The first 6 rows are patterns. Each new row is the sum of 2 different patterns, raised or lowered, with some noise. Before adding, each is slid sideways (what falls off one end comes back at the other) and multiplied by a number that may be negative. Names go in the order of the patterns.
Some rows, each with the names of its patterns after it:
[-2.00 -1.16  0.61 -1.59 -1.70 -1.00  0.44  1.97  1.00  1.30  1.64 -1.99
  0.71 -0.43  1.21 -2.04 -0.23 -0.36  0.34 -1.20 -1.89  0.87 -1.94  1.00
 -1.45 -0.14  1.44  0.19 -1.32  0.38  0.01]
K180
[-0.28  0.97  1.97 -1.28  0.31  1.88 -1.56 -0.70 -0.50  1.32  1.64  1.44
 -1.39 -0.34  1.08 -1.95 -2.06  1.44 -1.63 -0.69  1.27  0.01 -1.14  0.00
 -1.62 -0.07  0.74  1.75 -1.95  0.27 -1.78]
K532
[-0.38  0.99  1.70  0.12 -0.39 -0.49 -1.80 -0.81 -0.93 -1.66  2.06  0.97
 -0.66 -1.55  1.43 -0.79 -0.68 -0.11 -2.03  0.49  2.08 -1.53  2.05  0.70
  0.63  1.12 -1.47  0.83 -0.71 -1.98  1.28]
K849
[ 0.46 -1.74  1.92 -1.42  0.10 -0.41  1.51 -2.08  0.33 -0.84 -0.27  0.45
  1.48  1.23  1.68  0.58  1.55  0.56  0.31  0.00 -0.07 -1.41 -1.94  1.41
 -1.35 -0.26  0.14  0.65  0.31  0.02 -2.09]
K639
[-1.82  1.76 -1.87 -1.95  1.36 -0.81 -0.21  1.53 -1.73  1.64  1.32 -1.57
  0.52 -1.28 -0.72  0.74 -0.55  0.60  1.27 -1.57 -0.23 -0.56 -1.97  1.46
  0.04  1.64 -0.03  1.76 -2.05 -1.22 -1.25]
K171
[ 0.89  1.10  0.38  1.43  0.56 -0.26 -1.81  0.48 -0.56  1.41  1.66 -1.61
  0.59 -0.92 -0.13  1.29 -1.02  1.27  0.25 -0.74  0.02 -0.76 -2.08 -0.87
 -2.05 -1.83  0.07 -0.33  1.16 -0.17 -0.95]
K684

New rows. What belongs after each?
[ 1.17  0.74 -0.07  1.97  0.53 -0.52 -0.72  1.09  0.07  0.85  1.22 -1.53
  1.30 -0.38 -0.27  2.20  0.35  0.97  1.23  0.03 -0.08 -0.36 -1.04 -0.51
 -0.94 -1.38 -0.04 -0.57  2.09  0.17  0.12]
K532 K684
[ 0.35 -1.86  0.78 -0.40 -2.85 -0.27 -2.35 -1.78 -2.58 -2.75  0.65 -2.50
 -1.55  0.33 -1.83  0.72 -1.00 -1.46  0.10 -1.92  0.19  0.27  0.88 -1.23
  0.39 -2.89 -1.63 -1.31 -0.85 -1.85 -1.27]
K180 K849
[-0.30 -0.14  1.37 -0.25  3.10  1.66 -1.48  2.32 -0.46  1.51  2.01 -0.23
  2.23  0.79 -0.43  1.76  0.25 -0.63  1.27 -1.92 -0.88  0.12  0.75  0.89
  1.99  0.88  2.21  2.75  0.21  3.41  2.35]
K171 K684
[-0.99 -0.95 -3.18 -1.30 -0.37 -2.99  0.61 -0.19 -2.68 -2.61  0.92  0.45
 -1.51 -0.44 -3.74 -1.66  2.85 -2.56  2.11  0.37 -1.23  1.73 -3.34 -0.14
 -0.59 -2.59  1.38  0.78  1.33  2.97  1.24]
K849 K684
[-1.51 -2.40 -3.01 -0.16 -3.43 -3.28  1.44 -2.66 -0.24 -1.40 -1.63 -0.05
  0.24 -4.14  0.75 -2.98 -1.43 -0.50 -2.31 -1.84 -1.06 -4.25 -1.93 -3.05
 -3.94  0.04 -1.24  0.24 -0.18  1.82 -4.39]
K639 K171
[-0.06 -0.16 -0.45 -0.24  0.33 -1.31 -0.02 -0.77 -2.33  0.43 -0.16  0.37
  0.69  0.39  0.31  0.61  0.13  0.70 -0.16 -0.64  1.23 -0.92 -1.12 -2.41
 -0.76 -2.75  0.53  0.73  1.72  0.46 -1.18]
K171 K684
[ 1.25  4.40  2.63  0.66  1.33  1.98 -1.72 -1.65  1.20 -0.64 -0.43  1.91
  0.95  0.27  1.36  1.10  2.61  0.86  4.07 -0.33  1.25 -0.86  0.85  2.06
  4.62 -0.23  2.99  1.53  1.12  0.58  1.30]
K532 K639
[-1.18 -1.30 -1.60 -1.51 -0.77 -1.50 -2.60 -1.43 -1.57 -2.07 -2.02  0.17
 -1.37  0.07 -1.66 -0.64 -0.12 -0.95 -2.10 -1.14 -2.19 -3.22 -1.22 -1.73
 -2.22 -2.27 -1.48 -0.91 -0.23 -1.98 -0.41]
K180 K639
[-0.61 -0.05 -2.12 -0.33 -0.58 -2.48 -0.71 -1.42 -1.06 -0.17 -0.61  0.16
 -1.38 -1.59 -2.09 -2.17 -0.79 -0.14  0.25 -1.31 -2.35  0.65 -1.98 -1.30
 -0.45 -1.72 -0.16  1.58 -1.01  1.36  0.73]
K849 K684
[ 0.71  1.44  1.20 -0.77  1.01 -0.31 -0.45  0.06 -0.84 -0.54  1.18 -0.06
  2.13 -0.97  1.75  0.75 -0.29 -0.48  1.52  0.21  0.11  0.29 -0.48 -0.68
 -1.40 -1.73  0.21 -1.57  0.20 -0.48  0.14]
K180 K639
[ 2.05  0.12  3.28 -0.40  2.75  2.99  0.44  0.82  1.92 -0.16  1.45  1.70
  1.56  1.74  1.47  1.31  2.40 -1.40  0.41  1.45  2.53  0.18  2.86  2.99
  0.57  3.80  0.81 -0.56  2.36 -0.42  0.61]
K849 K639
[-2.68 -0.46 -2.60 -3.20 -2.06 -1.99 -2.24 -0.48 -2.26 -1.82 -0.89 -2.89
 -1.78 -2.16 -2.72 -1.11 -2.12 -1.94 -1.48 -2.97 -2.98 -2.37 -3.78 -2.00
 -1.77 -1.22 -1.30 -0.97 -3.42 -2.39 -2.14]
K171 K684
[ 2.65  1.03  0.77  0.67  1.82  1.92 -1.14  2.39 -0.93  2.52  1.16 -1.90
  0.41  1.02 -0.11  0.77  1.61  2.10 -0.03  1.63  1.95  0.84 -1.01 -1.82
 -1.49 -1.67 -1.11  1.92  0.08  0.47 -1.37]
K180 K684
[ 1.04  0.21 -0.47  0.35  2.07  1.66  3.22  2.01  2.68  1.83 -1.16 -0.17
  1.04  3.44 -1.05  0.99  2.22  0.94  2.82  1.25 -1.44  3.45  0.08 -0.20
  0.87 -0.49  2.42  0.70  1.50  3.17  0.28]
K849 K171
[ 1.38 -2.00  0.08 -0.08 -0.76  1.30  0.22 -0.49 -0.01 -0.99 -1.60  0.74
 -1.28  0.56 -1.24  0.12 -1.52 -0.97  0.07 -1.44  0.80 -1.01 -0.71  1.10
  0.18  0.18  0.89 -2.56  1.38  0.64 -0.42]
K171 K684
[ 2.39  0.78  1.38  0.81 -0.94  2.09  2.05  3.18  0.48  1.06  0.58  1.80
  1.77  3.84 -0.43  1.70  3.78 -0.26  1.02  1.85  2.05  3.13  2.76 -0.88
  1.78  2.58  0.65 -0.55  3.88 -1.08  0.21]
K532 K171
[-1.35  1.94  0.69  0.06  0.34 -0.79 -0.30  2.47  0.23 -0.14  1.16  2.07
 -1.46  2.63  1.59  0.25  1.62  0.54  1.51  2.63 -0.06  0.34 -0.84  0.99
  1.26  0.73  0.09  0.65 -1.24  2.05  0.81]
K532 K171
[ 2.13  2.57  2.12  3.84  0.35  2.09  3.64 -0.94  1.57  2.07 -0.95  3.59
 -0.01 -0.55  2.77  0.07  1.14  1.11 -0.79  0.62  0.74 -0.27  3.63  1.33
  1.22  3.65  0.30  1.51  0.56  1.72 -0.77]
K171 K684
[ 0.52 -0.78 -0.30 -0.66  0.15 -0.93  0.73 -1.51  0.65  0.02 -0.56 -0.26
 -0.04  0.54 -1.27 -1.04  0.28 -1.39 -1.68 -0.05  0.28  1.28  1.34  0.30
  0.93 -2.01  0.42 -0.99  1.62 -0.81  0.24]
K180 K171
[3.62 4.27 3.62 6.04 2.75 5.08 3.09 4.11 3.42 5.31 4.02 4.50 2.89 2.37
 1.66 4.45 2.41 4.53 3.46 3.12 2.70 5.42 4.94 1.76 5.75 4.33 4.08 2.55
 2.47 2.76 6.21]
K532 K639
[ 2.19  2.48  1.76  1.56  1.86 -0.22  3.69  0.49  2.74  0.41  2.76  1.20
  1.60 -0.25  0.40 -1.62 -1.01  0.10  0.69  1.08  0.92  0.39  2.12  2.30
  3.10  4.09  0.65  2.23  0.26  1.50  0.39]
K639 K684
[ 0.07 -0.04 -2.78 -0.60 -0.80 -1.66 -1.62 -0.67 -0.67 -0.55 -0.88  0.28
 -2.10 -0.76 -2.26 -1.55 -2.89 -0.74 -0.71 -1.11 -0.97 -1.91 -1.16 -1.88
 -2.26 -1.80 -1.67 -0.80 -1.84 -0.51 -1.75]
K180 K639
[-2.47  0.32 -0.16 -0.17  0.37 -1.38  0.97 -0.38 -1.15 -0.26 -0.78 -1.87
  0.08 -2.07 -0.85 -0.30 -0.46 -0.63  0.11 -1.17 -0.34 -1.93 -0.79 -0.09
 -0.46 -0.39  0.22 -2.38 -1.47 -2.53 -1.08]
K639 K171
[-1.44 -1.86 -2.20 -2.99 -1.04 -2.85 -0.96 -2.01 -1.57 -0.71  0.01 -0.47
 -1.84 -0.36 -1.80 -1.76 -1.21 -2.10 -1.66 -0.18 -1.37  0.40 -1.76  0.03
 -0.67 -1.67 -1.78 -0.28 -0.91 -1.37 -1.10]
K180 K639
[ 1.43  0.45 -0.90  1.43 -1.30 -0.22  1.79 -0.74  1.16 -0.23 -1.71  1.70
 -0.91  0.16  1.69 -0.76  0.50  0.61  0.85  0.44  2.44  0.65  1.32  0.27
 -0.84  1.85  0.65 -1.73  0.31 -0.75 -1.23]
K171 K684
[-1.92 -1.28 -2.43 -3.97 -2.84 -3.93 -2.01 -3.88 -3.04 -2.58 -2.55 -3.47
 -3.57 -3.36 -4.67 -2.02 -3.42 -3.71 -1.78 -2.43 -3.93 -1.72 -3.13 -5.34
 -3.06 -3.20 -4.52 -4.52 -4.24 -2.01 -1.88]
K180 K849
[-3.78 -1.72 -1.33 -3.47 -1.43 -2.11 -4.93 -1.97 -2.91 -2.19 -0.09 -0.59
 -2.18 -0.62 -2.95 -4.18 -2.04 -1.00 -2.63 -0.33 -0.75 -3.11 -0.76 -2.02
 -5.20 -2.25 -3.38 -4.11 -2.97 -2.37 -1.03]
K532 K849
[-0.09  0.96  0.63 -2.55  0.54 -2.28 -0.94  0.02  0.64 -0.41 -0.36  1.26
 -0.59 -1.12 -0.12  0.16  0.01  0.54 -1.05 -0.36  1.16 -1.16 -1.27  1.60
 -2.19 -1.30  0.92  0.39 -1.67  0.31 -0.79]
K532 K849
[-0.53 -0.51  1.23  2.77  0.75  2.19  0.05 -0.11  3.22 -0.48  1.07  1.37
  0.64  1.04  0.22  1.11  1.62  1.85  1.53  1.76  2.36  1.70  2.24  0.68
  0.53  0.75  0.74  2.07  1.18 -0.71  0.73]
K849 K684
[ 2.86 -0.04  4.00  1.68  2.38  2.15  4.50  1.06  2.49  2.36  2.79  3.34
  3.46  2.65  3.54  2.28  2.94  3.73  2.43  2.45  1.79  2.03  0.68  3.73
  1.00  2.91  3.43  2.48  3.41  1.95  1.09]
K180 K639
[-1.43  0.77  0.89  1.84  0.94  1.57 -1.53  4.24 -0.13  0.10  1.59  1.55
  3.57  0.48  1.93  0.38  1.74 -0.05  0.63  0.79  2.45  1.80 -0.17  2.53
  0.68  0.30  0.92  3.80  2.71  1.33  0.25]
K180 K171
[-3.33 -3.43 -2.09 -4.22 -2.91 -3.17 -2.30 -2.29 -1.59 -4.22 -2.25 -4.50
 -1.94 -2.58 -2.88 -2.41 -1.42 -4.92 -1.75 -3.72 -2.86 -1.83 -1.43 -1.26
 -0.37 -1.53 -0.06 -0.99 -2.43 -2.25 -3.07]
K639 K684
[-0.33  0.17 -1.66  2.56  2.10 -0.65 -0.04 -1.68 -1.03  2.48 -0.31  0.38
  2.27  1.43 -0.71  0.83 -0.99 -1.35 -1.32 -0.39  0.27  1.21  1.48 -0.43
 -1.95  2.58  0.96  2.06  1.65  0.02 -1.33]
K532 K684
[-1.30 -0.94 -0.10 -1.46  1.48 -0.73  0.54 -1.26  0.24 -1.85  0.34 -3.29
  0.62 -1.44 -0.74  0.26 -1.53 -1.57 -0.70 -2.79 -0.74 -2.44 -2.07 -0.99
 -0.42 -0.49  1.47  1.24 -1.27  1.25 -1.59]
K849 K639
[ 0.12  2.45  2.57 -0.44  1.15  1.07 -0.53  0.35  1.62 -2.42  1.47 -1.15
  0.47  0.30 -0.32 -0.02  0.38 -0.63  3.75 -1.93  0.96 -0.86  0.44 -1.46
  1.40  0.10  1.76  1.48  2.54  3.02  0.22]
K849 K639
[-0.16 -1.49  1.11 -1.02 -0.10  2.24 -0.65 -0.28 -0.22 -1.19 -0.21 -0.73
 -2.18  1.82  0.00  0.42 -1.64  1.11 -0.94  0.30 -1.03 -1.39 -0.10  1.61
 -0.76  2.37  1.27  1.41  1.08 -0.18  1.04]
K849 K639
[ 3.48  3.69  1.51  2.66  2.48  1.27  1.27  0.84  3.43  2.68  3.44  2.13
  1.85  2.28  0.59 -0.13  2.48  0.65  0.90  3.81  2.65  0.94  1.30  1.64
  1.73  2.12  3.02 -0.20  2.59  1.88  1.07]
K532 K849
[-0.30 -2.08 -0.72 -1.87 -0.05 -1.12 -1.99 -0.63 -2.72 -2.16 -1.29 -1.90
 -0.08 -0.11 -0.72 -0.42 -1.03 -1.30 -0.74 -2.23 -2.35 -0.55 -0.39 -1.02
 -3.07 -1.04 -2.39 -2.92 -1.72 -2.94  0.00]
K849 K684
[-0.18  0.53  1.37  1.07 -0.07  1.29 -0.84  2.05  0.26 -0.87  1.37  2.02
  1.27  1.44  1.88  1.57 -1.32  2.01  2.44  0.38 -1.03 -1.74 -1.63 -1.40
 -1.30  3.13 -0.86  0.94 -2.15  0.95  1.55]
K180 K684
[-2.66 -0.69 -1.26 -2.10 -1.30 -1.69 -0.68 -1.35 -3.95 -0.80 -3.87 -1.89
 -2.58 -0.07 -1.32 -0.69 -1.28 -3.22  0.26  0.78 -3.99 -0.81 -2.33 -3.03
 -0.03 -1.77 -3.72 -0.11 -0.98 -1.69 -1.34]
K532 K171
[ 2.23  2.28  1.42  1.98  2.17  1.30  0.88  4.21 -0.95  1.50  0.18  1.06
  3.41  2.62  1.48  3.34  2.38  0.83  0.57  0.28  2.83  3.55  3.49  2.13
  2.17  3.29  1.34 -0.87  2.32  1.24  2.10]
K532 K849
[-1.89 -2.29 -2.37 -1.38 -1.22 -2.48 -0.92  2.79 -0.84 -0.17 -1.84 -0.36
 -1.89 -0.65 -0.87 -1.41 -0.38  0.61 -3.47  2.56 -0.36  1.10  0.55 -2.87
 -1.36 -0.53 -2.79 -0.91  0.06  0.57  1.43]
K532 K849
[-0.93 -1.05 -2.13 -2.12 -1.58 -2.46 -2.52  0.63 -0.41 -1.43 -2.66  0.74
 -1.37 -2.39 -1.19 -3.09 -1.39  1.58 -2.66  1.81 -0.46  0.43 -0.82 -2.96
 -0.61 -2.53 -2.20 -0.43 -2.04  0.58  0.35]
K849 K171
[ 0.51  0.13 -0.90 -0.62 -2.58 -1.46 -1.19  1.04 -1.65  0.00 -1.49 -1.41
  1.45  0.51  2.32 -1.01 -0.28  1.25 -1.11 -1.04  0.43 -0.02  2.24  1.28
  2.08  0.25  2.61 -0.05  0.61 -2.00  1.84]
K639 K684
[-3.24 -4.73 -1.91 -3.04 -1.99 -2.15 -3.41 -1.20 -0.85 -2.82 -1.50 -2.22
 -3.52 -3.15 -1.97 -1.92 -1.44 -0.05 -4.90 -2.38 -3.88 -3.52 -0.04 -4.15
 -2.30 -1.09 -3.35 -2.60 -2.15 -4.84 -2.04]
K171 K684
[ 1.46 -0.36 -0.98 -0.03  0.09  0.72  0.87  0.39  0.57 -0.88  0.70  0.99
  1.12 -1.46  0.67  0.84  1.00  0.54 -0.37  0.85 -1.82  1.42 -0.72  1.14
  1.98 -0.19 -0.11  0.25  0.30 -0.19 -0.87]
K180 K684
[2.58 0.45 2.06 1.06 1.44 4.58 2.97 2.44 1.74 3.61 2.86 3.48 3.37 3.06
 4.41 2.92 3.62 1.56 3.78 3.42 2.16 3.14 3.17 2.34 2.95 3.58 3.08 2.71
 3.21 3.69 4.14]
K180 K532
[1.48 1.79 2.35 0.84 3.74 0.60 2.77 3.62 2.82 2.19 2.86 2.23 3.07 2.02
 3.84 2.99 2.74 3.46 3.56 3.48 3.64 2.64 2.17 0.89 0.16 2.99 0.87 1.44
 3.83 3.76 2.45]
K849 K639
[ 1.00 -0.96  2.14 -1.14  0.36 -0.48  1.59 -1.30  0.97  0.36  0.51  0.63
  2.65  2.44  2.45  1.87  2.26  1.27  0.67  1.10  0.48  0.06 -0.31  1.40
 -0.21  0.15  0.91  2.10  0.65  1.27 -1.19]
K639 K684
[ 2.52  1.34  1.67  0.02  2.91  2.15  1.38  2.00  0.71  0.54  0.59  1.13
  3.13  1.54  2.72  1.54  0.75  3.93  2.48  1.35  1.38  0.90  3.63 -0.35
  1.86  2.79  1.80  3.67  3.43  1.32  4.58]
K849 K684
[-0.22 -0.57 -1.14 -1.89 -2.11 -1.59  1.03 -1.12 -1.66 -1.20  0.48 -1.97
 -0.31 -0.48  1.30  0.80  1.20 -1.68 -1.11 -0.19 -2.64 -3.66 -1.12 -1.56
 -2.48 -0.08 -0.91 -1.36 -0.72 -2.23 -2.60]
K532 K639
[ 0.77  0.33  0.66 -0.58  0.17  2.42  0.74  0.63  1.91  2.55  0.27  2.40
  2.10  1.14  1.50  3.23  1.96  2.40  1.22 -0.23 -0.27  3.30  0.04  1.92
  1.06 -0.50 -1.00  2.05  1.65 -0.79  2.77]
K532 K684
[-2.88 -0.96 -2.18 -0.42 -1.79 -2.97 -2.41 -2.44 -3.13  0.28 -0.84  0.53
 -1.45  0.64 -3.21 -2.50 -2.90 -3.47 -0.96 -4.09 -2.62 -1.12 -2.29 -1.68
  0.22 -2.94 -0.01 -1.29 -2.54 -2.02 -1.58]
K639 K171
[ 0.66  0.45 -1.00  0.37 -0.84 -1.61 -0.86 -0.08 -0.70  1.65 -0.58 -1.60
 -1.53 -0.98 -1.81  1.52 -0.57  0.92  0.56 -2.17  0.55  0.29 -2.74 -0.55
 -1.59 -2.65  0.61 -1.89 -0.87  0.36 -1.65]
K171 K684
[-3.27 -0.02  0.42 -1.60 -0.95  0.10 -0.45 -2.75 -2.61 -1.00 -1.23 -1.88
 -2.04  0.88  2.28 -0.76  1.47  1.08 -3.04 -0.12 -0.34  0.33 -1.38 -0.95
 -1.55 -1.36 -0.31 -2.34  1.23 -2.24 -0.46]
K180 K532
[3.23 0.59 2.12 1.92 1.44 4.17 4.77 4.50 5.25 2.10 5.22 4.24 2.09 3.10
 2.77 0.56 1.68 3.16 0.49 3.62 2.60 4.02 3.33 2.12 0.99 2.65 0.50 5.61
 1.45 3.17 3.75]
K639 K171
